The rows are grouped in 3 ways, from coarse to fine. Each group lies inside one group of the grouping before and may be the whole of it. The rows also spread widely along 14 directions, which tell nothing about the answers.
In the rows, 128 means zero.
Known rows, each followed by its group in each grouping:
[153 103 132 162 113  89 155 132 145 100  86 157 145  88 129 129 146  89
 118 105 165 115  66 158 124 137 149 104 128 135 134 144 163 147 136]	Zagek sano Dar
[144 110 127 136 153  86 137 178 191 106  92 104 123 163 129 131 148  78
 142 139 171 171 128 148 134  73 108 114  60  89 123  82 120 100 168]	nabog gul Rutu
[134 175  98 109 159  96 127 132 125 134 104 129 118 160 127 130  97 144
  87  85 107 115 172 156 135 190 113 149 186 139 137 118  79 121 130]	rufaf zede duve
[117  97 116 133 104  95 157 124 124 116  91 178 162 128 147 127 126 120
  92 162 125  66  95 121 147  72  93 120 104  83  89 125 108 172 151]	Zagek sano tufek
[135 113 138 151 104 150 130 128 126 140 173  99 145  61 113 132 123 128
 142 130 131 141 121  53 121 106 151 146 145 109 109 145 179 146 109]	rufaf vazan tero
[145  84 149 155 131 105 135 165 163  99 129 132 109 107 115 136 151 100
 145 133 158 120 112 131  98  92 157 106 123 103  79 134 125 137 111]	nabog zof nonu
[155 123 114 161  42 132  93 145 154  67 135 205 161 112 132 104 144  94
  72 111 139  90 117 158 159 135 136  67 192 132  88 169 111 179 126]	nabog zof tiku
[101 190 152 108 133 100 111 125 128 131  93 135 124 124 131 163 107 172
 125 206 150 133 150 148 152 141  78 132 138 123 168  84 135 122 107]	nabog gul nepa
[160 131 128 106 119 152 118 139 150 132 124  91 125 115 112 123 151 128
 130 129 155 151 107 140 116 124 116  98  74 116 106 116 155 118 127]	rufaf rotab kuf
[ 83 145 113 107 139 109 139 118 122 132 100 140 116 152 153 136  99 158
 129 189 131 105 110 111 121 162 118 141 153 120 147 112 139 180 155]	Rel vez Nirod
[104 119 149 144 107 135 134 160 162 103 154 100 143  73 128 123 105 113
 145 183 165 149 111 107 142 104 150 112 154 112 129 104 199 171 133]	nabog Kage rusif
[168 140 104 131  87 140 136 137 172 140 111  94 161  99 124  85 111  87
 122 112 140 196 123 133 130 150 131 114 110 111 110  93 157 137 156]	rufaf vazan rilo
[123  87 137 125 111 133 163 158 131 164 145  27 117  78 121 133 127 126
 153 128 103 157 169  76 142  80 179 139 158 100 143  98 192 141 114]	Rel Didok Pege
[149 102 101 106 163  94 161 177 152 117 106  94 120 164 135 143 139 112
  96  76 131 101 135 178 145  98 114 108 122 113 106 119 116 127 157]	Rel non fal
[158 131 144 162  93 105 160 159 144 112  96 140 166 108 138  76 109  79
 130 127 142 167 133 174 146 104 122  81  71 122 123  94 137 119 145]	rufaf kud vepa
[142 197 128 104 121 136 103 100 129 156 136 121 111  93 127 114  96 136
 141 111 122 175 147 124 117 188 142 117 137 138 129 111 129 106 108]	Zagek fuf fol
[145 152 119  81 122 132  87 123 136 124 123 121  67 132 106 143 147 162
 112 111 128  92 128 175  88 182 170  92 185 148 100 150 114 142  82]	Rel vez ganit
[144  90 165 138 103 117 157 178 165 134  86  61 115  67 107 116 128 109
 165 156 156 163 110 186  85 153 215 101 156 134 127  94 202 167 104]	nabog gul Sola
[115 142 156 132 208 123 144 163 132 131 170 102  97 106 114 157  77 154
 174 123 139 125 147 130  67 177 151 153 169 151  83 127 123 130  90]	nabog zof Lub
[139 118 128 137 102 136 115 130 143 131 138  94 131 127 128 125 167 114
 155 127 150 177 124  74 152 122 137 130  96 119 179 135 172 108 163]	rufaf vazan fas
[137 155 109 117 120 131 116 121 150 116 149 166 126 107 136  87  85  87
 113 106 125 137  91 114 110 131 135  96 114  98  75 116  98 147 142]	rufaf rotab lat
[135 124  87 103  64 144 109 149 183 126 117 115 136 149 135  51 103  84
 108 142 114 163 140 155 115 147 166  77 133  89  76  87 109 186 174]	rufaf kud Nini
[177  92  91 121 106 140 129 136 168 142 109 109 116 157 111 127 172 101
 128 108 144 145 124 137  89 130 130 107  87 104  70 129 120 145 157]	Rel Didok luki
[138 189 121 113 198  87 122 135 152 159 144  75  79  91 104 151  80 110
 152  60 114 195 166 102 101 167 158 163 172 120 139  84 115  77  87]	nabog lefuz fiki
[168  84 102 109 113 103 139 169 187 128  64  90 127 148 106 123 163 101
 100 116 148 138 133 194 116 130 144 103 119 107  83  91 125 150 145]	nabog Kage mevu
[173 123 138 135  71 138  88 111 135 107 116 165 113 124 118 119 193 101
 121 121 155 125  91 125 127 106 132  73  81 123 127 158 128 111 121]	rufaf rotab lat
[118  81 133 105 136 116 139 163 147 145 127  95  95 153 140 116 127 106
 170 129 125 140 113 106 100 109 185 109  88 104 125 113 126 150 167]	nabog gul nepa
[165  99 127 148  66 140 125 119 125 129 113 160 149 122 117 115 162 121
 116 139 130 106 110 117 119 113 121 103 100 115  96 151 132 158 132]	rufaf kud Nini
[ 81 167  92 100 198 133 139 158 148 126 216  86 139 138 151 127  55 127
 131 114 120 158 132  38 162 115 105 168 148  96 146  97 140 141 179]	rufaf kud vepa
[161 151 116 145 194 130 180  94  79 180 151 155 130 114 120 178  85 160
 154  63 114 110 111  77  73 188  84 184 110 161  99 168 116 118 117]	Rel Didok luki
[105 131 162 136 142 105 112 126 130  92 109 181  89 124 136 156 142 156
 160 198 178  91  69 138  88 166 145 117 140 141 147 150 142 160 118]	nabog zof nonu
[138 128 140 168  74 139  98 145 194  85 149 122 105 103 122  93 150  56
 176 158 177 212 121 121 109 107 183  62  96 104 120 112 163 126 146]	Rel Didok luki
[157 115 105 153 126 123 136 166 168 121 128  89 143 142 102 122 144 112
 112 103 139 154 169 151 120 158 133 137 177 130 101 124 136 145 137]	rufaf kud Nini
[145 137 130  90 173 123 190 183 142 151 111  66 153 100 147 120  58 123
 131  96 138 148 105 186 138 136 116 112  98 137 122  67 166 135 147]	nabog gul nepa
[121 122  96  91 120 151 100 151 179 140 159  78 123 149 111 134 132 129
 114 154 130 151 169  87 137  98 113 130 126  76  78  91 120 143 146]	nabog Kage mevu
[158 116 105  84  89 169 117 133 104 148 167 112 103 121 140 110 124 127
 117  44  89  98 120 120 132 125 182  70 135 140 114 163 124 144 125]	Rel Didok luki
[131 106 169 153  87 103 150 109  69 155  68 175 127 132 128 141 138 176
 148 168 118  75 142 148  99 177 143 129 137 172 152 162 126 159 108]	nabog Kage rusif
[140 124 167 153 119 108  97 162 153  91 140 125  98 130  98 126 155 115
 136 150 145 128 186 169 107  82 147  84 124 111  75 124  97  97  80]	rufaf kud Nini
[133 151 148 138 197  97 134 164 154  86 127 140 115 143 126 162 118 133
 136 133 179 119 123 182 115 136  88 118 114 143 106 121 112 104 120]	nabog zof tiku
[ 89 192 128 133 210  63 157 126 158 115  88 163 107 152 141 132  52 132
 153 189 161 153 121 168  76 191  94 151 121 124 110  73  99 133 144]	Rel vez ganit
[141 132 142 118 104 167 124 139 120 126 134 136 142 150 127 110 128 165
 142 187 149 113 130 163 100 151 101  95  71 145  91 137 133 150 131]	rufaf kud vepa
[204 114 127 163 139 133 126 144 159 107 156 124 121 100  85 163 176  92
 125  56 162 138 122 134 100 106 115 107 101 129  58 172 132  91 101]	Rel non fal
[122 142 156 117 123 123 111  99  96 129 129 175  90 107 145 152 133 149
 166 144 148 100  44  76 109 147 154 116 104 149 187 165 152 137 127]	nabog gul Rutu
[157 129 111  86 120  78 118 149 170 132  36 131 103 166 117 128 142 115
  96 137 134 123 137 221 105 137 124  93 111 100  86  79  77 136 130]	nabog gul nepa

New rows. What belongs after each?
[149 136 120 137  99 130  86 112 179 115 127 126  90 120 100 145 178 100
 149 163 168 172 124 103  95 111 131 106 100  86 100 121 134 119 119]	Rel Didok luki
[141  96  99 138  90 178 122 176 173 102 176  99 154 155 129  92 127 102
 117 127 139 141 156 135 127 128 140  87 141 123  55 142 142 174 161]	Rel vez Nirod
[115 121 106 162 118 143 155 152 173 127 154 101 158 134 141  85  86  79
 162 156 140 204 144  77 117 134 132 131 107 100  99  99 155 161 189]	Rel vez Nirod
[135  29 156 129  45 125 121 158 132 114  85 135 104 144 136 107 204 123
 143 182 134  82 115 138 115  68 189  66  98  99 112 150 135 175 134]	nabog zof nonu
[102 156 140 112 181  53 133 141 163 102  74 164  86 161 150 124  96 101
 151 160 155 142 109 168 107 122 120 105  77  99 134  77  77 110 159]	nabog zof tiku
[166 166 116 112 108  84 126  74 110 140  57 208 117 109 131 125 128 113
  93  98 121  98  68 137 116 149 105 112 104 114 126 129  85 125 119]	rufaf rotab lat
[112 113 166 132 126 147 156 151  68 157 151  97 148 144 153 150 124 192
 159 153 111  99 184  95 169 107  95 139 107 159 177 146 151 116 129]	nabog zof tiku
[139 118  89 124 124 120 116 160 168 130 133  85 127 156 120 132 139 115
 108  98 120 147 171 115 145 147 141 144 177 117 135 119 128 142 147]	nabog lefuz fiki
[133 132 134 118 133 106 157 151 141 154 102 123 124 116 140  94  63 104
 151 120 111 153 131 153  93 146 157 112 103 119  93  86 107 143 140]	nabog gul Rutu
[ 93 138 165 141 169 102 139 137 113 122 122 155  97 167 157 136 114 149
 194 181 154 137 128 110 112 143 123 129  78 141 180 125 116 108 157]	nabog zof nonu
[103 137 175 126 151 138 137 160 138  96 147  93 108  99 136 138 109 144
 165 194 177 129 106 152 116 101 137  88 102 134 118 110 184 130 106]	Rel vez Nirod
[103 103 147 167 137 101 161 135 104 103 129 193 148 117 148 142 102 136
 132 145 140  70  86 108 130 133 133 131 139 141 135 158 138 173 145]	nabog Kage mevu
[131 127 112 129 115 133 125 144 174 116 155  93 122  94 124 130 136  88
 132 128 147 167 111  82 140  91 138 110 129  85 120 114 168 140 150]	Rel non fal
[114 146 168  99 150 109  87 172 157  86 149 106  57 118 130 132 131 119
 151 134 152 134 140 167 128  82 174  63 126 113 126 105 112  88  90]	nabog zof nonu
[119 161  84 141 136 135 134 136 146 109 145 167 161 196 152 121  94 127
 105 138 137 130 155 124 157 164  60 135 125 131 123 128  99 147 192]	Rel Didok Pege
[136 151 104 133 165 105 145 153 140 127 136 113 153 150 139 135 106 128
 102  86 127 133 173 139 159 144  90 147 153 130 119 119 115 114 148]	Zagek fuf fol
[111  87 135 129 136  83 162 179 123 133 109 112 149 122 123 158 104 150
  87 143  97  58 183 146 140  82 120 149 199  94  74 111 106 174  97]	nabog gul nepa
[107 109 153 139 160  83 131 124 103  92 151 200  94 104 151 158 126 120
 139 104 135  58  55  71 125  86 154 116 133 117 141 174 110 142 126]	nabog zof tiku
[108 122 146 154 180  76 135 166 180  81 112 128 101 117 118 156 127 115
 149 166 180 134 110 153  90 140 147 135 166 114 109 111 137 150 122]	nabog zof tiku
[ 85 174 163 139 130 103  67 124 140  83 118 169  82 173 135 145 141 152
 164 223 176 132 144 145 118 162 132 107 125 143 184 128 115 114 122]	nabog lefuz fiki
[154 132 124  85 162 117 123 119 113 153 123  97  91 118 114 162 145 157
 128  74 126 105 103 121 106 158 145 142 133 138 134 149 134 111 109]	rufaf vazan fas
[159 129 114 173 124 133 147 172 137 130 175 116 149 135 137  81  80  70
 145  18 101 183 178 121 138 172 177 113 148 166 137 143 114 111 158]	nabog lefuz fiki
[133 106 159 178 123  80 109 138 129  77 105 173 110 145 108 167 196 136
 120 162 162  75 138 142 124  97 124 122 149 127 133 167 116 123 100]	rufaf kud Nini
[141 118 135 126  95 134 135 122 122 121 117 142 164  88 130 146 144 141
  99 155 150  85  93 125 160  83  84 104 101 112 111 137 163 144 118]	Zagek sano Dar
[137 145 118  95 128 111 142 174 136 119  94 106 157 141 141 134 101 150
  74 133 128  88 152 205 181 106  74 103 131 123 119  87 124 135 120]	nabog lefuz fiki
[148 126 136 153 115 116 152 154 118 146 136 140 139 126 145  88  89  91
 149  68  96 156 171 119 135 132 150 110 115 136 120 125  92 110 144]	nabog zof Lub
[142 119 140 188 129  83 153 123 130 124 103 150 132 118 113 171 157 119
 138 149 146 130 156 100 123  94  93 154 122 106 122 131 126 113 110]	Rel Didok luki
[132 137 120 142 213 103 172 144 128 124 123 122 120 147 121 182 113 159
 139 120 162 104 116 150  96 184  93 170 143 162 125 141 140 133 133]	Rel Didok Pege
[149 164  69 111  85 133 103  87 160 141 128 158 147 106 132 109 120  88
  99  97 127 165  92  70 146 158 113 123 130  95 127 124 131 146 169]	Zagek sano Dar
[144 107 127 101 120 108 149 116  85 156  75 143 120 168 137 150 153 178
 110 142 108  53 138 143 132  98  87 120  88 122 119 139 100 130 120]	Rel vez ganit
[102 169 143 106 153 149 106 120 128 121 185 134 123 121 149 136 101 148
 152 169 148 132 116  80 137  97  92 116  75 105 112 123 133 111 136]	Zagek fuf fol
[118 132 144 119 146 119 151 134 105 131 110 123 116 138 139 165 127 172
 136 164 143  90 127 149 126 114  97 119 106 133 135 123 142 131 117]	Rel Didok luki
[144 102 139 150 147 119 135 150 152 133 136  96 103 130  97 123 137 110
 154 127 131 151 169 131  66 135 162 135 130 113  61 126 106 124 105]	rufaf rotab lat
[166 106 139 148 111 165  95 147 132 111 198  78  99 120 108 151 198 109
 155  62 146 155 151  70 151  89 167  98 129 146 152 184 170  81 110]	Rel vez Nirod
[117 116 131 126 155  92 151 168 138  98 126 147 136 130 150 145 108 118
 110 122 146  83  84 136 153  92 124 114 137 116 141 123 134 150 149]	nabog gul Sola
[131 158 116  95 149 164  87 115 143 126 177 125  90 143 121 132 130 143
 152 134 155 141  86  95  91 164 133 114 102 130 121 143 133 131 145]	rufaf kud Nini
[129 136 136 122 149 125 149 145 114 138 159 103 105 110 140 129 101 121
 154  83 116 138 133 112 126 129 160 113 130 138 144 137 145 117 135]	Rel non fal
[144 116 105 136 135  86 137 168 200 106  94 117 128 144 131 107 132  65
 127 119 155 176 126 152 127 115 128 109 109  89 105  82 115 133 172]	nabog zof tiku
[126  96 137 151 184 107 172 151 114 134 152  82 148 114 138 185 158 148
 140 109 150 109 122  59 167  79  93 178 119 121 169 144 186 108 142]	Zagek fuf fol
[141 112 151 164 105 136 146 151 130 124 168 123 158 103 145 112 125  90
 157 113 131 165 145  64 171  52 114 106  66 109 134 127 143  99 148]	nabog zof tiku
[125 136 134 183 102 102 146 128 142 121 109 177 131 130 130  90  83  96
 150 151 122 153 162 153  83 176 158 115 142 133  89 122  97 159 138]	Rel Didok Pege
[113 140 135 143 164 130 119 169 160  63 175 121 131 140 133 156 134 135
 121 155 186 107 117 139 155  96  93 108 139 132 119 139 159 126 129]	Rel vez ganit
[141 121 141 101 169 130 120 133 109 148 163  73  87 117 105 181 163 161
 141  84 123 104 152 101 125  95 140 136 128 130 123 155 129  81  85]	Zagek sano tufek
[158 179 122 101  48 161  93  91 123 168 121 157 117  95 132  87 107 125
 136 121 103 172 132 108 119 182 147  89 122 130 131 121 116 134 117]	nabog zof nonu
[134 126  69 114 138 159 122 129 139 143 172 122 152 169 127 129 106 146
 103 102 111 114 140  69 116 178  99 171 159 119  83 157 106 166 172]	rufaf vazan rilo
[136 143 126  75  98 179  95 149 111 150 177  90 102 149 152 104 122 146
 142  85 103 142 160 109 164 135 156  82 121 150 166 138 127 108 140]	nabog zof nonu
[140 142 124 152 142 122 112 118 143 130 174 143 115  97 111 155 130 112
 146  99 130 154 133  42 111 133 130 154 153 112 112 148 121 120 116]	nabog zof tiku
[147 137 146 165 153  82 142 116 170 135  90 157 117 102 112 143 127  80
 182 160 177 194  81  96  70 138 120 143  57  98 113 100 133 115 143]	nabog gul nepa
[168 109 155 164  66 137 101 114 122 146 106 140 105 148  98 102 180 115
 162 144 124 161 183 131  80 148 159 101  89 133 101 153  97 104 109]	rufaf rotab lat
[124 165 144 141 105  84 133 107 113 131  68 194 130 112 140 135 108 149
 117 169 126 110 131 141 133 162 101 131 155 131 149 115 108 144 109]	nabog zof nonu
[178  91  98 126  80 155  97 136 169 130 137 134 127 132 102 115 158  97
 118 113 131 128 117 114  87 130 147 103 108 101  46 145 108 162 129]	nabog lefuz fiki
[119 134 118 108 113 127  83 125 167 135 138 110  93 130 117 141 150 117
 153 157 144 167 124  69 112 132 155 129 136  92 140 116 134 140 141]	nabog gul nepa
[141 110 150 136 113 111 117 103  94 132  85 195 116 165 125 175 187 180
 131 184 143  61 124 112 113 116  69 135  83 126 122 168  91 124 111]	nabog zof nonu
[121 160 151  95 126 117 105 135 112 130 124 107  99 124 140 134 131 158
 127 126 121 110 160 156 153 118 144  92 137 134 152 121 126  98 100]	Zagek fuf fol
[115 140 113 118 186  85 132 142 175  99 141 131  80 133 147 124 109  62
 158  92 155 167  69 100 112 107 160 105  87  91 139 108 123 112 183]	Rel non fal
[121 144 136 119 175 101 145 132 146 142 130  92 102  98 123 132 102 110
 162 121 137 166 126 114 106 113 145 132 100 103 116  94 129 101 124]	Zagek sano tufek
[101 106 138 150 101 132  95 165 172  85 192  91 106 108 134  99 141  70
 157 116 144 175 147  86 154  90 214  82 156 108 153 136 163 122 150]	Zagek sano Dar
[ 82 125 148 168 201  86 162 171 139  88 146 125 116 157 146 146  94 125
 161 157 161 125 147 127 120 124 125 143 140 134 133 125 134 131 148]	Rel vez Nirod
[119 129 127 129 119 113 118 128 135 125 154 165 114 119 143 110 102  98
 141 115 109 128 123  74 124  96 146 108 111  92 100 130  89 136 143]	nabog zof tiku
[131 155 115 115 107 120 102 155 152 131 125 107 114 166 140 108 121 109
 134 110 122 177 179 130 157 144 146 109 137 131 167 107 109 108 155]	nabog gul Rutu
[100 148 120 110 182 133 135 152 159 112 181  93 140 108 134 136  72 129
 131 148 150 137 106  84 128 102  99 147 121  89  89  98 146 139 145]	rufaf vazan rilo
[132 168 129 135 120 102 120 148 164  96 128 125 124  94 123 119 102 105
 103 125 139 145 154 161 149 112 130  94 171 112 104  97 129 122  98]	Rel vez ganit
[134 167 102 106 120 100 161  98  96 146  76 191 149 140 165 134  89 144
  92 125 116  85  91 139 154 135  59 117  97 123 145 115 107 148 156]	Rel Didok luki
[151 118 129 130  56 152 109 122 143 128 106 145 133 159 140  76 153 102
 149 145 146 158 132 162 122 148 145  57  49 137 126 137 125 123 169]	Zagek sano Dar
[172 109 141 170  65 102 145 104 111 137  59 193 152 121 132 107 160 114
 131 132 133 117 117 158 108 161 131 104  91 141 115 154 121 142 132]	Zagek fuf fol
[117  89 184 157 105 132 119 175 135 108 158  91 112 113 114 133 152 128
 167 167 151 132 175 132 127  76 171  92 122 131 118 134 156 119 101]	nabog Kage rusif
[138  88 123 141 104 124 161 151 158 132 109  95 159 110 126 112 135 104
 131 151 141 141 128 133 127  97 130 120 106  96  87 106 152 155 147]	Zagek sano tufek
[134 125 149 126  85 146 117 114 105 151 151 129 124 108 126 111 130 135
 145 147 103 127 146  78 128  81 134 105  90 104 114 130 124 124 113]	rufaf kud Nini
[137 112 136 115 120 116 120 134 138 146 110 120  94 128 120 136 139 124
 155 128 130 136 115 121  87 158 179 120 133 126 129 131 130 147 129]	nabog gul nepa
[128 166 134 115 132 125 109 140 129 118 155 141 112 133 142 115  99 112
 140  95 135 146 129 128 147 139 142  89 116 149 155 129 120 104 146]	nabog Kage rusif
[123 128 101 181 113 100 141 112 138 117 123 190 158 136 125 133 112 109
 106 146 119 115 147  74 116 139  97 161 168 100  76 145  99 172 141]	Rel vez Nirod
[128 127  95 117 145 123 130 145 133 128 145 127 112 174 133 139 118 134
 116 100 115 107 161 129 121 142 129 125 152 125 101 139  93 143 146]	Rel Didok luki
[145 105 129 107  97 170 121 129 109 146 138 137 122 134 131 116 121 157
 146 141 125  91  98 136  80 182 158 103 110 155  97 162 136 180 129]	nabog lefuz fiki
[110 155 132 111 156 110 132 120 105 158 128 145 106 152 144 142  89 152
 156 135 113 126 134  90 110 158 124 150 114 134 151 126 104 125 142]	nabog gul Rutu
[116  97 152 124 120 115 153 132 108 120  68 145 116 166 144 151 159 174
 142 211 160  66  98 176 116 122 105 106  74 137 146 132 147 159 141]	Rel Didok Pege
[156 125 146 139 140 120 145 141 150 144 136  95 124  75 106 138 116 105
 157 112 149 169 122 109 106 114 140 125 100 119 101 108 158 112 112]	nabog Kage rusif
[172 109  67 101 114 135 163 110 113 198 112 115 158 115 126 110  97 128
  98  47  76 115 114  81 107 169 131 166 136 112  80 138 112 170 155]	rufaf vazan tero
[167 135 143 131  97 125 108 147 144 115  89 144 132 140 110 142 152 143
 113 156 157 112 145 195 117 137  99  96 110 141  94 130 113 124 100]	nabog gul Rutu
[141 137 147 161  47 151  80 131 136 106 131 181 138 154 127 109 149 128
 140 184 146 136 161 133 127 141 122  85 107 139 115 152 110 134 129]	nabog gul Rutu
[118 117 146 143  93 124 134 146 160 106 110 121 124 114 135  97 120 100
 151 193 156 155 123 143 110 104 150  81  98 102  96  98 155 153 136]	Rel vez Nirod
[116 146 163 134 129 120 164 135  86 139 138 131 137  81 151 108  73 139
 146 120 110 114 116 122 142 119 144 111 123 144 158 118 153 134 117]	rufaf kud Nini
[127 118  93 147 176 103 169 154 154 131 147 107 152 140 131 131 109 106
 135 107 137 153 121  71 125 134 110 178 131 107 132 115 142 148 179]	rufaf kud vepa
[100 151 156 135 172 122  89 142 153  98 215  85  60  92 114 174 140 116
 178 131 158 163 141  50 125  61 163 120 138  97 146 126 155  82  93]	Rel Didok luki
[113 117 143 140 150  77 154 144 122 107  96 148  89 154 157 133 128 113
 155 119 147 114 105 157 119 125 162  96 108 140 175 130 127 125 156]	Rel Didok luki
[108 104 149 111 158 124 145 172 142 123 158  69 108 108 134 120 103 121
 152 121 134 126 139 146 120  96 177  97 118 117 104 110 148 126 125]	Zagek sano Dar
[140 124 158 120 142 102 127 133 137 121 122 143  93  83 126 139 128 112
 152 126 144 124  89 116 106  80 141 100  85  98 100 116 119 108  98]	nabog zof nonu
[113 134  97 122 152 125 125 157 139 105 173 157 133 169 158 123 101 114
 115  78 120 107 126  90 161 136 120 129 157 128 136 148  93 143 178]	nabog zof Lub
[117 134 152  98 138 116 141 153  99 118 114 114 120 144 157 132 130 159
 125 137 137  89 113 159 170  93 114  92  96 142 185 118 147 116 138]	rufaf kud Nini
[ 88 104 229 191 157  80 155 190 107  58 157 137 105  92 154 129 111 104
 189 138 169 117 130 148 164  47 192  66 100 159 194 132 165  84 111]	nabog Kage mevu
[130 124  88 120 124 102 137 138 176 129  85  91 139 128 120 138 143 120
 100 138 151 142 123 145 136 171 129 145 180 110 138 102 165 165 154]	Zagek sano Dar
[141  87 140 116 118 132 137 150 118 150 121 108 126 132 122 150 152 158
 132 147 120  89 146 113 121  92 116 129 113 110  95 136 121 141 112]	nabog zof Lub
[120 140 129 127 115  92  85 109 143 109 100 186  77 154 128 138 154 126
 145 154 140 118 116 119  94 171 160 113 150 122 140 147  89 143 131]	nabog zof tiku
[143  94 125 112 105  96 107 128 153 122  93 146  87 111 114 144 177 110
 122 131 131  96  90 108 105  98 164 111 141  86 105 132 114 151 112]	nabog zof Lub
[103 180 143 130 228  69 126 144 158 113 131 132  70 167 132 144  90 109
 189 122 172 186 131 138  90 179 137 136  97 148 163 102  99  74 157]	nabog Kage rusif
[151  85 145 125 127  84 149 177 156 114  87  78  99 114 111 148 163 108
 116 125 138 111 161 191 126  39 147  84 114  86  82  94 124 111  88]	Rel Didok luki
[140 154 142 105 135 146 115 118 126 152 183 120  94  86 120  95  79 108
 165  94 103 162 126  89  81 112 169  97  87 106  75 115 104 109 106]	rufaf kud Nini
[167 161 167 173  98 122 114 114 122 112 123 152 137  71  95 152 156 135
 126 141 160 134 135 138 126 129 104 114 135 147 129 144 154 102  69]	rufaf kud Nini
[166  96 159 168  62 132 108 110 120 124 108 162 118 111 102 122 188 119
 142 150 137 117 130 120  92 122 154  98 106 126  97 166 122 131  95]	rufaf rotab lat
[145 103 142 117 102 160 130 185 158 116 158  87 138 118 142  95 119  92
 151 114 150 161 113 144 144  92 159  61  73 125 118 114 163 132 159]	nabog gul nepa
[176  95  91 100 152 100 109 125 154 146 106 107  80 149  97 159 192 122
 113  54 124 106 123 128  79 155 169 138 150 112  81 158  97 124 120]	Zagek fuf fol
[148 117 128 138 119 127  99 131 159 126 132 115 102 120 106 155 168 116
 153 133 157 153 112  84 102 135 150 137 132 119 133 142 148 130 126]	nabog gul Rutu
[159 127 105 123 128 148 101 139 149 137 171  94 113 147  99 139 161 125
 122  87 122 146 168  95 118 129 129 136 143 118  98 145 115 113 123]	rufaf kud Nini
[111 149 125 100 211  81 158 170 151 115 135 105 107 130 147 137  72 104
 134  81 144 135 105 144 140 117 131 122 119 125 143  89 123 108 157]	nabog Kage rusif
[166 144 131 117 135 123 111 117 132 136 129 119 105 105 110 132 141 111
 131  92 136 139 111 104 116 107 131 114  83 108 113 129 115  90 112]	rufaf zede duve
[139  90 127 161 129 165 106 167 168 109 206  83 130 146 102 122 147 113
 156 132 147 158 176  80  95 110 146 134 123 108  52 156 127 128 138]	rufaf vazan rilo
[124 180 128 145 165 108 139 121 127 139 118 157 136 141 116 129  70 155
 131 158 127 134 174 154  79 200  90 159 149 139  79 110  85 137 112]	rufaf kud Nini
[154 161 128 107 133 130  97 120 136 122 143 156 110 109 130 147 124 116
 130 104 147 127  83 106 128 110 112 103  89 120 121 135 118 106 118]	nabog gul Rutu
[127 125 107 113 156 116 150 141 162 130  90  99 123 165 136 136 134 126
 140 164 165 150 105 136 116 143  97 133  86 115 130  98 151 141 173]	Rel vez Nirod
[ 75 138 153 104 214  38 161 115 113 144  65 123  71 130 143 175 111 157
 163 171 139 104 102 123 100 126 135 164 113 108 181  90 125 112 125]	Zagek sano Dar
[133 140 122 173 112  95 173 115  99 144  88 167 153 126 138 138 105 138
 125 125 116 119 148 129 127 181 113 151 168 153 157 138 133 155 135]	Rel Didok luki
[116 133 129  95 166  89 133 129 128 132  94 127  92 140 133 134 121 141
 125 129 128 102 102 143 102 135 137 122 114 110 123 111 109 133 130]	rufaf rotab kuf
[134 194 108  93 132 116 100  57 110 161 124 185 106 124 139 127  92 133
 136 120 111 140  87  52 105 151  99 141  75  99 129 125  80 107 144]	rufaf vazan rilo
[138 123 172  94  88 103  86 126 119 113  69 165  72 132 123 144 167 152
 129 182 144  69 104 187 104  93 147  60  86 119 109 133  97 123  81]	nabog gul Rutu
[156 160 112 167 171  66 167 123 135 128 102 169 147 122 130 119  78  86
 124  52 126 155 121 125 114 177 117 158 134 137 125 125  94 104 152]	rufaf vazan rilo
[171  69 124 154 160  72 155 169 164 107  86 107 110 141 100 147 193  95
 128  93 160 118 108 156  92 104 150 130 110 113 103 135 127 124 130]	rufaf kud vepa
[152  96  92  72 154  98 127 132 154 168  76 112  76 177 121 136 156 123
 131 100 109 114 121 127  78 143 146 134 103  90  86 111  67 139 150]	nabog zof Lub
[150 142 178 142 100  99 124 152 157  99  88 115 128  52 101 144 139 119
 122 170 178 136 123 199 136  93 127  79 127 124 109  92 170 114  65]	nabog Kage rusif
